The rows of each matrix lie in a flat space through zero, up to rounding. After each matrix: how many dimensions does the smallest such space have?
In the rows, 128 means zero.

[[155 112 120 140 104 140 112 116 117 136 119 119 122 127 167 112 125 102
  106 132 113]
 [112 123 127 111 147 129 127 133 156 130 137 101 128 117 134 119 106 138
  129 126 134]
 [120 127 140 125 123 136 121 158 110 148 123 140 118 119 136 105 160 118
  112 115 148]
 [140 111 125  87 134 108 136 125  88 116 155 113 117 120 127 108 135 153
  147 134 151]
 [104 147 123 134  98 150 118 149 146 139  96 133 131 127 110 135 147 131
  129 131 102]
 [140 129 136 108 150 144 103 142 134 116 129 118 118 138 142 132 106 137
  119 125 134]
 [112 127 121 136 118 103 117 158 135 140 133 133 144 114 133 125 116 127
  132 113 125]
 [116 133 158 125 149 142 158  50  97  98 128 114 164 139 105 134 151 137
  133 140 118]
 [117 156 110  88 146 134 135  97 116 107 138 153  98 156 112 160 137 142
  126 140  93]
 [136 130 148 116 139 116 140  98 107 112 141 116 152 101 118 108 134 146
  147 138 128]
 [119 137 123 155  96 129 133 128 138 141  89  90 127 101 131 145 134 146
  134 123 102]
 [119 101 140 113 133 118 133 114 153 116  90 111 118  75 149 168 132 171
  124 109 111]
 [122 128 118 117 131 118 144 164  98 152 127 118 129 154 129 139 163 167
  137 121 104]
 [127 117 119 120 127 138 114 139 156 101 101  75 154  97 138 167  81 177
  129 120 154]
 [167 134 136 127 110 142 133 105 112 118 131 149 129 138  95 111 151 120
  143 171  97]
 [112 119 105 108 135 132 125 134 160 108 145 168 139 167 111 137 105 118
  143 127 154]
 [125 106 160 135 147 106 116 151 137 134 134 132 163  81 151 105 120 128
  118 104 151]
 [102 138 118 153 131 137 127 137 142 146 146 171 167 177 120 118 128  81
  108 128 113]
 [106 129 112 147 129 119 132 133 126 147 134 124 137 129 143 143 118 108
   92 118 123]
 [132 126 115 134 131 125 113 140 140 138 123 109 121 120 171 127 104 128
  118 108 130]
 [113 134 148 151 102 134 125 118  93 128 102 111 104 154  97 154 151 113
  123 130 102]]
  15

[[117 121 131 157  97 121 119 115 108  95 116 126 125 149 116 162 135 153
  124 135 132]
 [121 119 148 114 159 113 127 118 125 140 113 131 133 128 129  94 120 135
  124 127 141]
 [131 148 145 155 104 138 122 107 130 161 119 122 174 155 113 161 139 145
  142 120 153]
 [157 114 155 166 107 134 155  97 106 124 136 146 145 144  96 157 129 167
  141 133 130]
 [ 97 159 104 107  95 133 114 158 185 122 106  92 123 146 164 143 129 111
  147 111 138]
 [121 113 138 134 133 126 104 103 121 118 109 143 132 165 103 130 144 124
  108 116 120]
 [119 127 122 155 114 104 141 124  76 110 144 125 131  98 140 121 121 177
  139 165 159]
 [115 118 107  97 158 103 124 143 131 117 119 127 109  72 165  83 119 117
  136 122 120]
 [108 125 130 106 185 121  76 131  99 153 122 131 127 123 117  97 135  84
   69 133 125]
 [ 95 140 161 124 122 118 110 117 153 135  81 105 144 188 125 132 125 145
  125 120 164]
 [116 113 119 136 106 109 144 119 122  81 121 134 110 137 137 116 128 164
  148 135 134]
 [126 131 122 146  92 143 125 127 131 105 134 128 119 174 109 161 140 130
  120 132 122]
 [125 133 174 145 123 132 131 109 127 144 110 119 148 182 101 147 122 154
  120 135 156]
 [149 128 155 144 146 165  98  72 123 188 137 174 182 235  49 121 170 101
   91 106 128]
 [116 129 113  96 164 103 140 165 117 125 137 109 101  49 175  84 100 124
  130 150 134]
 [162  94 161 157 143 130 121  83  97 132 116 161 147 121  84 157 138 133
  116 108  99]
 [135 120 139 129 129 144 121 119 135 125 128 140 122 170 100 138 137 113
  107 121 112]
 [153 135 145 167 111 124 177 117  84 145 164 130 154 101 124 133 113 189
  158 167 165]
 [124 124 142 141 147 108 139 136  69 125 148 120 120  91 130 116 107 158
  109 176 153]
 [135 127 120 133 111 116 165 122 133 120 135 132 135 106 150 108 121 167
  176 131 144]
 [132 141 153 130 138 120 159 120 125 164 134 122 156 128 134  99 112 165
  153 144 172]]
  8

[[ 63 138 212 121 115 125  82 124 145 139  82 147 162 132  96 142 129 176
   43  81 164]
 [138 172 108 152 104 118 129 131 116 106 172 152 106 125 106 103 118  82
  132 135 132]
 [212 108  93 175  95 114 165 104 135  77 150 148 118 159 151 124 111 110
  158 157 117]
 [121 152 175 155 104 114  97 109 145 115 120 146 141 146 121 122 134 140
   92  92 149]
 [115 104  95 104 174 142 122 155 126 149 127  96 114 137 138 128 146 143
  168 141  98]
 [125 118 114 114 142 133 146 131 127 140 132 117 129 135 144 134 132 124
  141 142 131]
 [ 82 129 165  97 122 146 147 140 119 161 121 121 133 110 128 155 122 115
   98 138 147]
 [124 131 104 109 155 131 140 131 125 150 141 105 125 131 151 124 144 116
  159 135 128]
 [145 116 135 145 126 127 119 125 139 118 123 123 124 149 140 129 135 140
  138 124 116]
 [139 106  77 115 149 140 161 150 118 132 151 113 106 140 141 131 127 109
  170 170 106]
 [ 82 172 150 120 127 132 121 141 123 151 158 124 117 137 125 123 141  93
  117 122 148]
 [147 152 148 146  96 117 121 105 123 113 124 146 136  95 116 121 116 117
  109 109 138]
 [162 106 118 141 114 129 133 125 124 106 117 136 124 112 121 131 112 136
  134 137 107]
 [132 125 159 146 137 135 110 131 149 140 137  95 112 178 172 134 164 127
  160 118 111]
 [ 96 106 151 121 138 144 128 151 140 141 125 116 121 172 137 148 138 140
  120 140 125]
 [142 103 124 122 128 134 155 124 129 131 123 121 131 134 148 143 124 128
  137 147 127]
 [129 118 111 134 146 132 122 144 135 127 141 116 112 164 138 124 142 130
  154 138 111]
 [176  82 110 140 143 124 115 116 140 109  93 117 136 127 140 128 130 176
  155 120  94]
 [ 43 132 158  92 168 141  98 159 138 170 117 109 134 160 120 137 154 155
  102 113 143]
 [ 81 135 157  92 141 142 138 135 124 170 122 109 137 118 140 147 138 120
  113 128 149]
 [164 132 117 149  98 131 147 128 116 106 148 138 107 111 125 127 111  94
  143 149 110]]
  7

[[107 103 136 134  91 122 116 108 104 149 100 120 103 104  88 156 107 163
  103 125 141]
 [103 154 147 153 139  94 146  92 112 123 131  71 163 120 145 105 152 133
  141 123 175]
 [136 147 224  93 131 149 168 157 140 120 121 119 148 110 115 170 119 161
   58 136 122]
 [134 153  93 158  90 104 129 175 170 160 155 151 191 132 110  96 115 150
  115 150 110]
 [ 91 139 131  90 184  66 168 145 186 100 124 132 126 154 154 139 114 139
  150 133 126]
 [122  94 149 104  66 186 117 110 152 123 128 108 131 155  77 151 105 153
   95 129 101]
 [116 146 168 129 168 117 237 125 162 157 120 157 127 118 143 137  67  89
  152  52 122]
 [108  92 157 175 145 110 125 206 155  91 132 132 140 159 110 151 144 214
  140 134 143]
 [104 112 140 170 186 152 162 155 180 158 110 132 110 119 170 113 139 152
  183 106 172]
 [149 123 120 160 100 123 157  91 158 127 146 106 127 158 165 144 127 133
   97 101 149]
 [100 131 121 155 124 128 120 132 110 146 206 127 111 157 134  73 132 134
  121 114 135]
 [120  71 119 151 132 108 157 132 132 106 127 120 136 113 131  94 144 127
  114 178 144]
 [103 163 148 191 126 131 127 140 110 127 111 136 115  91 131 122 129 147
   88 154 164]
 [104 120 110 132 154 155 118 159 119 158 157 113  91 158 130 105 109 158
  160 118 126]
 [ 88 145 115 110 154  77 143 110 170 165 134 131 131 130 158 126 108 141
  147 128 144]
 [156 105 170  96 139 151 137 151 113 144  73  94 122 105 126 197 155  67
  130 163 130]
 [107 152 119 115 114 105  67 144 139 127 132 144 129 109 108 155 201 140
  146 151 121]
 [163 133 161 150 139 153  89 214 152 133 134 127 147 158 141  67 140 163
  105 118 181]
 [103 141  58 115 150  95 152 140 183  97 121 114  88 160 147 130 146 105
  163 144 113]
 [125 123 136 150 133 129  52 134 106 101 114 178 154 118 128 163 151 118
  144 181 119]
 [141 175 122 110 126 101 122 143 172 149 135 144 164 126 144 130 121 181
  113 119 126]]
  17

[[141 129 137 125 139 124 132 122 130 139 154 131 127 148 132 137 116 128
  125 126 139]
 [129 136 108 131 131 147 127 134 121 142 122 116 120 139 142 144 114 130
  137 115 124]
 [137 108 215 127 144  36 166  71 149 119 176 169 120 124 103 120 126 133
  135 151 146]
 [125 131 127 136 129 127 144 119 124 143 117 126 113 123 134 131 120 130
  138 128 129]
 [139 131 144 129 142 115 142 113 127 143 151 132 118 145 133 141 108 131
  136 122 135]
 [124 147  36 127 115 213  87 177 113 143  91  82 130 153 167 164 117 126
  134  96 110]
 [132 127 166 144 142  87 184  82 131 165 137 144  90 126 132 133 103 134
  149 140 147]
 [122 134  71 119 113 177  82 168 123 113 106 101 146 139 143 145 137 125
  125 109 109]
 [130 121 149 124 127 113 131 123 134 118 139 142 138 119 112 106 142 125
  112 145 137]
 [139 142 119 143 143 143 165 113 118 181 131 120  94 147 151 146  92 131
  141 122 146]
 [154 122 176 117 151  91 137 106 139 131 192 149 135 158 118 133 114 129
  117 133 149]
 [131 116 169 126 132  82 144 101 142 120 149 149 127 124 114 122 133 130
  129 144 138]
 [127 120 120 113 118 130  90 146 138  94 135 127 157 132 120 127 150 125
  115 127 118]
 [148 139 124 123 145 153 126 139 119 147 158 124 132 155 134 131 110 126
  113 120 142]
 [132 142 103 134 133 167 132 143 112 151 118 114 120 134 140 129 114 127
  125 118 130]
 [137 144 120 131 141 164 133 145 106 146 133 122 127 131 129 116 114 126
  117 117 131]
 [116 114 126 120 108 117 103 137 142  92 114 133 150 110 114 114 161 124
  117 142 119]
 [128 130 133 130 131 126 134 125 125 131 129 130 125 126 127 126 124 129
  130 127 128]
 [125 137 135 138 136 134 149 125 112 141 117 129 115 113 125 117 117 130
  134 123 125]
 [126 115 151 128 122  96 140 109 145 122 133 144 127 120 118 117 142 127
  123 152 141]
 [139 124 146 129 135 110 147 109 137 146 149 138 118 142 130 131 119 128
  125 141 149]]
  5

[[124 111 128 123 139 116 126 142 120 121 130 122 125 134 130 133 122 146
  126 137 133]
 [111  77 137 109 153  99 117 185  62  97 118 104 135 160 133 146 128 192
  109 152 137]
 [128 137 130 130 109 139 126 125 121 129 117 128 140 135 132 117 141 128
  128 118 123]
 [123 109 130 121 143 114 125 146 112 118 130 121 125 135 128 138 122 148
  123 140 133]
 [139 153 109 143  94 142 132  79 229 156 137 145 117 114 145  78 115 101
  162 108 130]
 [116  99 139 114 142 115 121 170  60 105 116 111 140 152 126 148 138 168
  108 141 129]
 [126 117 126 125 132 121 126 134 132 125 129 125 125 133 132 125 123 141
  130 133 132]
 [142 185 125 146  79 170 134  77 168 155 119 147 142 112 128  97 149  74
  142  92 112]
 [120  62 121 112 229  60 132 168 137 110 176 119  73 107 114 190  64 157
  120 189 157]
 [121  97 129 118 156 105 125 155 110 114 134 118 119 135 128 145 115 156
  121 148 137]
 [130 118 117 130 137 116 129 119 176 134 143 132 110 120 135 118 106 130
  142 135 138]
 [122 104 128 121 145 111 125 147 119 118 132 120 122 136 131 135 118 152
  125 142 135]
 [125 135 140 125 117 140 125 142  73 119 110 122 150 141 123 136 153 133
  113 120 118]
 [134 160 135 135 114 152 133 112 107 135 120 136 141 118 115 136 148  94
  121 112 114]
 [130 133 132 128 145 126 132 128 114 128 135 131 123 115 115 151 126 112
  120 133 126]
 [133 146 117 138  78 148 125  97 190 145 118 135 136 136 151  71 134 124
  154 103 126]
 [122 128 141 122 115 138 123 149  64 115 106 118 153 148 126 134 156 144
  111 122 119]
 [146 192 128 148 101 168 141  74 157 156 130 152 133  94 112 124 144  51
  135  98 110]
 [126 109 128 123 162 108 130 142 120 121 142 125 113 121 120 154 111 135
  122 147 135]
 [137 152 118 140 108 141 133  92 189 148 135 142 120 112 133 103 122  98
  147 114 127]
 [133 137 123 133 130 129 132 112 157 137 138 135 118 114 126 126 119 110
  135 127 129]]
  3

[[204 101 161 132 121 136 121 136 137 111  94 125 130  93 150  91  81 146
  115 117 147]
 [101  80 123 145 127 132 176 160 150 113 108 149 114 141 119 146 137  95
  169  99  87]
 [161 123 122 132 124 130 113 122 117 152 125 128 116 112 118 108 116 129
  124 137 156]
 [132 145 132 128 127 123 141 150 148 103 106 132 149 133 143 127 108 155
  144 111 153]
 [121 127 124 127 118 131 114 107 103 149 158 111 111 134 117 139 151  88
  107 142  85]
 [136 132 130 123 131 141 121 105 117 130 133 120 137 121 139 114 137 139
  108 145 118]
 [121 176 113 141 114 121 165 165 146  99 116 157 174 160 144 133 111 171
  178 113 152]
 [136 160 122 150 107 105 165 196 158  83 102 149 140 161 127 144  99 131
  185 107 120]
 [137 150 117 148 103 117 146 158 122 125 141 154 138 154 119 139 116 121
  166 125 113]
 [111 113 152 103 149 130  99  83 125 126 136  93 111 107 136 129 148 123
   69 140 119]
 [ 94 108 125 106 158 133 116 102 141 136 112  99 108 110 126 129 152 127
   98 126 153]
 [125 149 128 132 111 120 157 149 154  93  99 108 132 146 142 138 119 122
  136 101 127]
 [130 114 116 149 111 137 174 140 138 111 108 132 122 143 129 125 137 110
  150 121  91]
 [ 93 141 112 133 134 121 160 161 154 107 110 146 143 151 127 144 130 142
  169 111 138]
 [150 119 118 143 117 139 144 127 119 136 126 142 129 127 125 111 128 128
  140 138 118]
 [ 91 146 108 127 139 114 133 144 139 129 129 138 125 144 111 146 139 133
  151 129 145]
 [ 81 137 116 108 151 137 111  99 116 148 152 119 137 130 128 139 162 134
  109 141 129]
 [146  95 129 155  88 139 171 131 121 123 127 122 110 142 128 133 134  70
  136 108  60]
 [115 169 124 144 107 108 178 185 166  69  98 136 150 169 140 151 109 136
  176  98 117]
 [117  99 137 111 142 145 113 107 125 140 126 101 121 111 138 129 141 108
   98 115 119]
 [147  87 156 153  85 118 152 120 113 119 153 127  91 138 118 145 129  60
  117 119  44]]
  9
